There are 10 hidden switches. A switch that is on adds its own fixed numbers to the row, and there is some noise. The rows also spread widely along 14 directions, which tell nothing about the answers.
(in the rows, 128 means zero)
Known rows, each followed by its switches (1 for on, 0 for off):
[153 136 105 139 127 106 134  72 105 105 143 141 118 142  79 166 134 135
 113 132 109 115 135 129  96 113 133 159 143 159 124 155 119 168  93 129
 157 107]	0 0 1 1 0 0 0 1 0 0
[117 124 171 142 129  91 200 147 123 119 172 111 152 117 193 179 112 137
 189 154 121 114  99 146 102  60 121 123 218 135 130 242 118 222 127 102
 102 156]	1 0 0 1 0 0 0 0 1 0
[147 160 142 121 100 128 147  94  94 116 145 173 106 130 136 154 151 154
  86 135 137 133 126  90 104 117 120 144 123 186 120 157 122 138  98 145
 140  93]	0 1 0 0 1 0 0 0 1 0
[133 133 142 134  99  82 104  77  99 109 133 203 121 114  42 122  85 177
 133 172 108  82 133 138  84 169  92 141 114 147 135 119 126 164  90 126
 161 107]	1 0 0 0 0 0 0 0 1 1
[148 119 121 141 113  90 129  95  95 134 167 131 119 142  89 125 124 138
 134 124 159 117 104 115 109 137 159 179 137 150 141 109 136 157 137 107
 114 185]	1 1 1 0 0 1 0 0 0 1
[109 130 170 109  63 140 214 162  83 109 171 129 111 138 156 136 166 115
 117 102 182 124  87  90 114  81 109 147 144 156 119 164 176 108 125 127
  95 190]	0 0 0 0 1 0 1 1 1 1
[ 97  88 118  96  87  88  92  37 121 124 138 133  64 153  68 139 191  95
  82  84 104  64 127 153  98 100 196 103 148 178 139  93  99 139  57 155
 128 166]	0 0 0 0 1 0 0 0 0 0
[152 155  94 134  82 153 126  86 117 127 129 142 110 115  69 145 145 130
  99 105  81 142 149 105 108 143  90 136 138 133 156 111 184 113  54 167
 187  61]	1 0 0 0 0 0 0 0 1 0
[171 141  87 169 118 141 103  95  80 112 148 148 138 168  94 141 158 109
  80 137 138 129 141 119 128 121 158 154 104 195 128  88 124 144  64 120
 191 110]	0 0 1 0 1 0 0 0 0 1
[169 123  88 171  98 187 131 109  87 168 147 125 162 156 156 128 121 194
 144 109 128 188 151  79 111 148 135 169 121 135 179 142 186 137 125 109
 180  99]	1 1 1 0 1 0 0 0 0 0
[155 124 127  96  90 137 147 148 116 124 139 125 134 129 137 149 157 124
 106 120 146 137 113  90 128 105 137 147 157 145 158 108 145 127 125 119
 126 146]	0 0 0 1 0 0 1 0 0 1
[119 110 192 121  91 133 139 110 114 130 137 168 100 125  90 143 141 110
 146 121 103 117  96 126 124 118  70 109 142 161 160 103 142 115 119 159
 139 129]	0 0 0 1 1 1 0 0 1 0
[192 161  99  99 103 102 112 103 142 127 124 124 134 108  56 157 170 130
 154 114 123 101  86 135 117 113 121 145 151 102 113 146 139 191 109 141
 166 130]	0 0 0 0 1 0 1 0 0 0
[192 165 133 182 134 153 110 112 116 158 148 151 132 126  99 134 111 140
 180 124 116 151 105 107 126 125 121 169 131 144 139 152 138 165 141 150
 194 116]	0 1 0 0 1 1 0 1 0 0
[194 152 125 123 108 135 150 131 110 117 134 157 132  93  98 173 122 133
 103 148 126 158 127  82 118 133  87 158 140 156 129 111 143 140 120 135
 155  73]	0 0 1 0 1 0 1 0 0 1
[123 106 140 193 139 101 133 107  67 114 180 157 136 146 127 147  92 110
 130 181 111 139 151 136 114 114 144 161 146 206 143 126  99 157 100 101
 139 137]	1 0 0 1 0 1 0 0 1 0
[ 92 141 144  95 114 143 208  90 124 101 143 138  97 100 165 144 129 160
  84 112 127 123 125  95  87  80  97 152 181 141 142 201 122 135  77 136
 105 109]	0 0 1 0 0 1 0 0 0 0
[199 135  90 150 117  89 129 109  90 128 153 128 121  93  72 174 100 136
 145 143 115 142 147 112  90 125 140 173 155 140  95 166 142 177 128 132
 155 115]	0 0 0 0 1 0 1 1 0 0
[124 128 136 138 107 128 154  81 147 118 154 141 115 150 130 175 154 114
  98 107  72 121 134 110 120 114 115 127 161 171 163 117 123 139  74 147
 142  80]	1 1 1 1 0 0 1 0 0 0
[133 108 172  94  72 120 136 147 109 126 132 160 131 121 144 154 144 136
 141 136 137  98 102 133 112 110  88  78 155 148 155 116 132 166 113 120
 142 149]	1 1 1 0 1 0 0 0 0 0
[166 144 148 159  86 108 153 138 125 120 165 143 132 140 121 178 144 106
 156 131  97 104 116 123 113 110  88 102 161 159 120 143 169 176  90 143
 179 115]	1 1 1 1 1 0 1 1 1 0
[120 129 161 122 105  95 188 122 109  99 150 169 175 164 159 157 128 174
 132 172 131 120 117 115 123 149  55 129 132 155 157 170 140 158 120  80
  92  90]	0 0 0 0 0 1 1 0 1 0
[168 157 124 121  99 124 102 116 109 128 135 163 137 156 119 147 157 146
 122 134 142 110 114 114 122 120 140 138 129 156 149 121 122 165 116 124
 169 136]	1 1 0 1 0 0 0 1 0 0
[161 139 135  91  58 133  86 138 142 122 103 183 141 116 105 141 148 146
 144 159 101  80 113 136 116 121 102  88 151 138 162  83 132 181  76 125
 211 117]	1 0 0 1 1 0 1 0 1 1
[110 130 146 126 103 137 164 102 113 100 142 150 118 147 105 153 143 118
 137 116 112 117 109 127 121 108  87 157 130 151 149 154 126 139 103 131
 141 117]	0 1 0 0 0 0 1 1 0 0
[139 143  96  80  85 102 116  68  68  77 126 177 102 175 110 189 188 127
  55 143 138  95 141 136 113 102 138 143 120 209 123 128  88 150  68 117
 143 104]	1 1 0 1 0 1 0 1 0 0
[121 158 154 118 105 130 166 181 115  85 151 138 146 105 144 103 135  97
 109 158 176 105  91 109 129  79 103 141 168 141 158 114 120 157  79  97
 154 195]	0 0 0 1 0 0 0 0 1 0
[ 88 111  89  71  87 128 123  53 113  92  98 150 112 125  63 105 134 168
 114 122 131  90 111 148  92 122 138 173 133 124 175 123 104 168  74  93
 154 154]	0 0 0 0 1 0 0 0 0 1

New rows, each followed by its switches (1 for on, 0 for off):
[185 136 144 156  94  81 160 148  94 124 167 151 160 138 114 169 124 132
 121 160 146 126 124 105 117 164  78 107 137 165 132 110 181 157 130 103
 127 116]	1 0 1 0 1 0 0 1 1 0
[152 129 129 161 101 122 143 121 141 152 170 117 108  91 106 117 107 115
 138 109  97 129 131  86 100 119 138 144 183 131 145 115 173 134  94 157
 162 153]	0 0 0 1 1 1 1 0 1 0
[145 139 139 128  96 118 107 111 126 129 155 156 119 153  95 114 166 107
  85 114 142 110 110  90 136 146 138 144 110 165 157  53 128 107 100 139
 140 151]	0 1 0 0 0 0 1 0 0 0
[173 186 145  95 127 158 140 105 136 118 113 167 130 115 117 173 168 143
 132 135 122 144  80 109 135  85 104 175 145 145 130 168  88 172 134 150
 162  81]	0 0 0 1 1 0 1 0 0 0
[219 172 175 158 113  98  99 148 100 157 179 180 123 121  87 140 139 121
  84 136 161 135 118  51 126 156 126 138 107 175  99  71 149  92 152 184
 133 126]	0 0 0 1 0 0 1 0 0 0
[116 136 151 110 105 149 127 101 113 129 135 167 105 117 149 112 139 151
 100 125 140 112 117 104 108  97 140 137 144 163 153 133  99 135  92 136
 144 149]	0 0 0 0 1 1 0 0 0 0
[148 165 175  72 114 166 173  76 112 147 135 170  59  66 130 169 138 172
  94 103 144 192  88  51  95  93 125 214 158 163 135 168  94 114 190 183
 100 103]	1 1 1 1 1 0 0 0 0 0
[117 156 144 113 106 157 160 129  98  77 128 184 160 141 126 111 135 140
  74 173 170 141  98  96 143 134  91 176 109 185 190  76 105 129 103  77
 151 130]	0 0 0 1 1 0 0 0 1 1
[119 133 128 163 126  74 183 117 125  84 180 126 158 162 124 137 117 126
 133 144 139  85 113 126 111 114 121 161 153 147 135 157 123 192  90  82
 130 170]	0 1 1 1 0 0 1 1 0 0
[160 139 132 117  81 124 123 103 102 145 144 152 129 144 116 139 151 169
 147 116 143 107 105 116 106 113 141 149 135 137 118 153 151 155 126 139
 147 149]	1 0 0 1 1 1 1 0 0 1
[139 120 156 171 105 116 142 111 123 143 163 155 126 104  85 136  79 145
 157 137  74 142 141  99  98 156  85 146 152 132 158 119 167 130 119 151
 151 102]	1 0 0 1 0 0 1 0 1 0
[ 76 154 166 145 130 164 175 127 148 102 155 154 138 116 193 104 116 122
  91 140 134 115 104 108 129  75 138 148 182 172 190 131  71 158  68 111
 151 161]	1 0 0 1 1 0 0 0 0 0
[ 98 111 153 109  83 126 125 111 126 119 139 155 125 149 124 129 163 120
 140 138 117  94  97 144 120  98 137 127 153 163 167 101 105 166  96 113
 150 170]	1 0 0 1 1 0 1 0 1 0
[ 92 136 158 121 116 106 141  80 143 108 137 190 108  89 106 110  79 174
 138 164  88  89 130 123  77 123  97 155 160 136 150 164  91 172  77 125
 149 120]	0 0 0 0 0 1 1 0 1 0
[184 189 168 132 130 131 158 114 101 126 149 175 106  64  71 143 101 157
 132 135 148 157  92  72 103 119  84 210 131 132  95 171 122 133 164 177
 142 107]	0 0 0 1 1 0 1 0 0 0
[171 124  99 129 107  66 121  94 103 137 158 115 174 188  72 121 163 165
 137 131 172 118 101 110 120 176 152 166 111 125 158 107 173 161 155  78
 103 175]	0 0 0 1 0 0 0 0 1 0
[ 91 106 189 136  69  83 182 175 154 101 160 159 179 141 110  96 102 125
 149 157 129  68  95 121 124 181  22  82 148 115 210  54 185 144  96  73
 120 176]	1 0 1 0 0 0 1 1 1 0
[152 151 152 168  99  86 114  96  97 134 171 173 112 128  48 106 109 144
 149 133 145 103 103 112 100 163 120 161 106 152 123 110 150 151 131 142
 154 169]	1 1 0 0 1 0 0 1 1 0
[126 166 106 107 109 132 159  85 127  83 128 139 122 118  78 153 166  96
  71 117 128 124 103 127 140 114  98 158 145 156 158 106 115 143  63 128
 143 101]	1 0 0 0 1 0 0 0 0 0
[160 103 107 164  94 132 172 143 126 128 158 110 132  79 147 184  80  96
 109 126  56 159 181  91 113 127  99 102 208 153 164 109 184 129  64 137
 152  67]	1 0 0 0 1 1 1 0 0 1
[112 158 144 135 113 105 154  70 125 110 157 146 118 142  91 117 148 140
 110 104 139  85  93 124 115 119 119 154 141 145 138 139 127 147  86 144
 129 158]	1 0 0 1 1 1 0 0 0 0
[163 153 123 132 108  89 147 107 126 108 141 131 128 103  68 151 134 117
 150 133 113  97 104 141 112 119  84 125 163 124 117 156 156 182  79 136
 157 122]	0 0 0 0 1 1 0 0 1 0
[125 168 173 136 112 153 116 106 129 122 134 198  99  81 110  96 100 159
 107 135 119  92 122 100  88 101 109 133 144 148 135 137  97 142  66 174
 201 133]	0 0 0 1 1 0 0 0 0 0
[142  95  83  91  82 171 126 143  75 107 105 147 151 118 163 159 109 171
 126 167 116 150 172 115  95  94 132 151 160 143 172 145 124 162  90  79
 187 105]	0 0 0 1 0 0 1 0 0 1
[210 152 190 108  76 145 131 172  58 137 129 165  84  49  35 190 126  99
 203 124 133 163  74 118 115  94  32 160 134 119  78 145 164 125 185 205
 174 121]	1 1 0 1 1 0 1 0 0 0
[157 178 115  98 111 128 168  84 110  98 140 136  94 109  86 172 167 140
 114 108 129 115 103 115  95  71  99 185 155 126  80 207 131 156  85 167
 152 106]	0 0 1 1 0 1 1 0 0 0
[117 107 156 113  83 157  72  75 115 155 113 191  87 119 113 118 131 181
 143 116  86  85 141 134  74 105 138  89 133 144 143 148 111 148  76 173
 197 117]	0 0 0 0 1 0 0 0 0 0
[211 200 106 163 136 106 123  94  90 112 147 188 161 114  69 129  79 189
 111 174 163 150 113  79 117 177 109 223 103 157 127 124 124 169 140 110
 169 102]	1 1 0 1 1 1 0 0 0 1
[151 181 159 108  81 153 170 172  90  87 129 190 127  71 108 132  98 141
 146 174 157 135  87 102 113 109  58 187 137 141 132 140 128 162 125 116
 182 138]	1 1 0 0 1 0 1 1 1 1
[127 139 114 129 112 177 153 118 125 111 135 150 142 131 154 127 127 149
  89 139 122 145 135  88 119 110 124 169 142 156 177 118 120 135  79 104
 167 100]	0 0 1 0 0 0 1 0 0 1
[103 103 178 132 103 124 150 112 124 136 150 155 113 122 153 141 117 146
 116 121 103 109 139 110  99 114 107  93 161 155 158 151 130 127  94 147
 116 117]	0 0 0 0 0 0 0 0 0 0
[166 158 106 133 114 177 149 108 114 126 127 137 134 112 121 150 139 136
 101 116 111 167 133  89 130 121  90 153 146 143 164 134 154 123  89 140
 172  68]	0 0 0 0 1 1 0 0 0 0
[141 155 132 148 128 112 164 116  71  80 147 165 139 100  90 144  91 138
 124 181 144 138 122 122 103 112  86 185 136 162 122 162 109 174 103 105
 158 121]	0 0 0 1 1 0 0 0 1 0
[119 143 171 124 101 185 151 147 153 128 137 158 122 129 203 165 158 105
 140 131  97 123 102 122 135  59 115 109 181 175 170 140  87 174  89 135
 181 117]	1 1 1 0 1 0 1 1 0 0
[140 127 121 118 126 103 155  99 108 115 150 133 116 109 119 164 127 139
 119 149 129 140 124 117  95 101 137 165 170 156 133 164 110 176 116 110
 119 124]	0 0 1 0 0 0 0 0 1 0
[170 157 196 117 113 100 136 129 132 133 148 169 107  99 122 191 155 105
 134 147 114 119  85 122 127  96 103 101 174 178 119 135 105 168 140 166
 127 111]	1 0 0 1 1 0 0 0 1 0
[140 142 161  91  67  86 153 154 129 101 142 169 137 118 126 154 145 133
 103 156 137  79 109 113 115 132  82  89 156 149 137 108 148 151  87 119
 122 125]	1 0 0 0 0 0 1 0 1 1
[189 176 133  61  88 134  78  97 116 141 105 181 100 109  72 147 196 152
 123 140 157 121  67 121 116 114 132 159 123 149 127 102 101 170 142 147
 171 132]	1 0 1 0 1 0 0 0 1 0
[157 178 193  95 129 116 126  86 156 151 144 160  51  64  75 153 156 118
 143  99 120  99  56 119 102  76 122 152 179 130  98 162  92 157 139 210
 125 145]	1 0 1 0 0 1 0 0 0 0
[173 178 119 141 134 142 119 144 104  93 132 177 177 134 127 128 141 127
 100 200 168 136 103 115 144 119 111 166 120 181 157  91  84 187  91  74
 193 119]	0 0 1 0 1 0 0 0 1 0
[ 90 136 121 108 115 140 147  41 105  63 121 188  92 150  76 159 154 125
  87 141 104  98 116 151 105  90 120 187 115 198 127 143  57 162  60 125
 165  94]	0 0 1 0 1 0 1 1 0 1
[148 138 139 128 106 103 163  92 133 108 150 143 136 162 130 182 171 120
  84 126 112 120 116 106 130 123 126 114 152 191 144 126 135 147  95 126
 113  87]	0 0 0 1 1 0 0 0 1 1
[180 148  99 195 161  69 193 129 117 104 185  89 200 133 109 172  88 116
 138 155 129 152 124 113 138 147 106 173 176 133 153 156 158 190 124  80
 104 114]	1 0 0 1 0 0 0 0 0 0
[128 150 142 108 104 128 145 106 118 108 138 160 121 114 121 149 143 133
 118 139 127 111 105 124 113  91 122 156 156 154 136 146  94 165  99 131
 152 133]	1 0 0 1 1 0 1 0 0 0
[167 158 154 121 105 157 158 165 116 101 124 182 166  95 118 135 102 147
 111 174 147 152 105  83 133 144  46 159 127 147 167  88 131 141 124 101
 165  93]	0 0 1 0 1 0 1 0 0 1
[149 159 198 134 116 131 105 142 111 135 149 207 117 107 155 130 127 133
 114 180 153 116  93 108 123 101 150 130 144 205 135 106  62 164 131 131
 151 149]	1 0 0 0 1 0 0 0 1 1
[150 157 127  99 103 112 185 121 102  78 134 150 162 157 154 174 163 143
  79 147 172 124 101 104 140 122  98 142 129 176 147 147 120 163 107  83
 107 101]	0 1 0 0 1 0 0 0 0 1
[133 166 178 104  84 136 182 127  64 100 151 197 121 133 156 180 151 170
  90 157 151 140 127  88 102 102  68 150 118 181  97 192 131 116 116 145
 116  76]	1 0 0 1 0 0 1 0 1 0
[ 91 184 146 128 117 119 174  95 145  71 135 171 130  79  92 102  97 148
 111 143 126  67  99 139  99 106  68 147 159 118 141 167 100 183  34 130
 173 129]	1 0 0 0 1 0 0 0 0 0
[ 81  80 160  98  67 128 164 165 154 108 128 131 166 128 136  96 127 119
 136 134 130  83  98 126 129 138  64  83 164 112 228  52 153 147  85  72
 139 184]	0 0 1 0 1 0 1 0 0 0
[158 144 119  70  85 120 121 134  61  95 113 183 124  78 112 151 120 154
  79 180 175 133 129 108 101 119 109 153 134 164 134 110  94 153 109 104
 147 128]	1 0 0 0 1 0 0 0 0 0
[150 149 149 124 127 100 177 132 118 114 167 119 137 118 124 144 143 114
 126 129 170 133  78 101 128  94 143 181 164 146 126 149 112 162 150 115
  97 179]	0 0 0 1 1 0 1 0 0 0
[171 191 158 132 118 192 123  98 144 142 112 176 111 100 118 171 149 139
 148 115  74 138 100 125 130  93  68 123 154 141 138 171 123 153  88 196
 204  37]	1 0 0 0 1 1 0 0 0 0
[124 145 155 115  99 121 155  95 129 123 146 155 132 148 140 137 154 151
 100 114 140 117  98  98 126 128 121 135 142 162 171 121 122 142 115 126
 118 134]	1 1 0 1 1 0 0 0 0 0
[159 146 122 138 112  97 231 147 113  86 170  91 170 137 149 208 162  70
  84 134 135 165 110  99 159 119  80 128 187 176 158 127 170 148 107  97
  81  92]	1 0 0 1 1 0 0 0 1 0
[133  82 126 106  74  96 164 129 100 107 136 129 148 120 110 160 110 152
 144 140 115 107 143 127  89 131  76 104 161 120 150 134 169 163  99  97
 136 130]	0 0 1 1 1 0 1 0 0 0
[182 197 194 143 101 113 180 159 116 106 171 151 127 127  92 168 183  78
 140 116 158 121  52  99 151 101  54 141 128 154  84 144 161 136 131 176
 136 131]	0 1 0 1 1 0 1 0 1 0
[188 174 170 130 115 116 180 160 123 152 169 133 101  50 131 137  92 158
 140 114 158 134 102  59  82 104  91 151 185 101  99 196 175 141 153 170
 121 151]	0 0 1 0 0 1 0 1 0 0
[167 162 108 135 104 169 107 116  87 113 122 170 145 139 102 140 138 147
 109 145 133 139 130 113 125 120 117 162 116 156 151 113 132 139  89 131
 200  92]	1 0 0 1 0 0 0 0 0 1
[178 194 166 111 104 137 167 165 115  86 135 185 158 144 174 175 172 123
  71 159 172 114  94  90 149 111  54  98 123 188 133 127 117 156  93 114
 157  84]	0 1 1 0 1 0 0 1 0 0
[ 79 111 115 154 117 133 170  82 150 106 145 129 132 111 123 119  77 157
 146 137  54 112 155 124  81 109 115 158 187 120 181 172 128 174  49 110
 169 114]	0 0 0 1 0 0 1 0 1 0
[143 116  79 153 115 122 177 122 136 125 161  78 151 114 127 144 109 117
 116 110  97 153 155  93 113 124 130 155 186 115 173 140 175 146  77 108
 133 115]	0 0 0 0 0 0 1 0 0 0
[150 118 190 103  66 182  76 146  49 144 110 203  79 111  92 150 148 120
 176 135 140 120  94 152 111  77 109 119 110 174 114 120 112 131 142 174
 200 150]	1 0 0 0 1 0 0 1 0 1
[127 113 187 104  69 149 103 126 102 150 124 184  82 109 128 141 136 160
 162 127 105  91 124 129  77  88 114  81 147 146 118 169 140 141 100 175
 172 126]	0 0 0 0 0 0 0 0 1 1
[173 172 158 151 108 156 178 169 125 121 150 150 170 108 154 156 114 133
 145 144 129 158 102  85 143 121  60 146 153 137 158 139 151 152 129 129
 164  98]	1 1 0 1 1 0 1 0 0 0
[159 169 159 124  95 172 117 146 151 151 132 170 128  93 149 101 117 185
 149 127 125 109 112  78  95 108 101 133 148 105 148 149 138 157  97 155
 205 131]	0 1 1 0 0 0 1 0 0 0
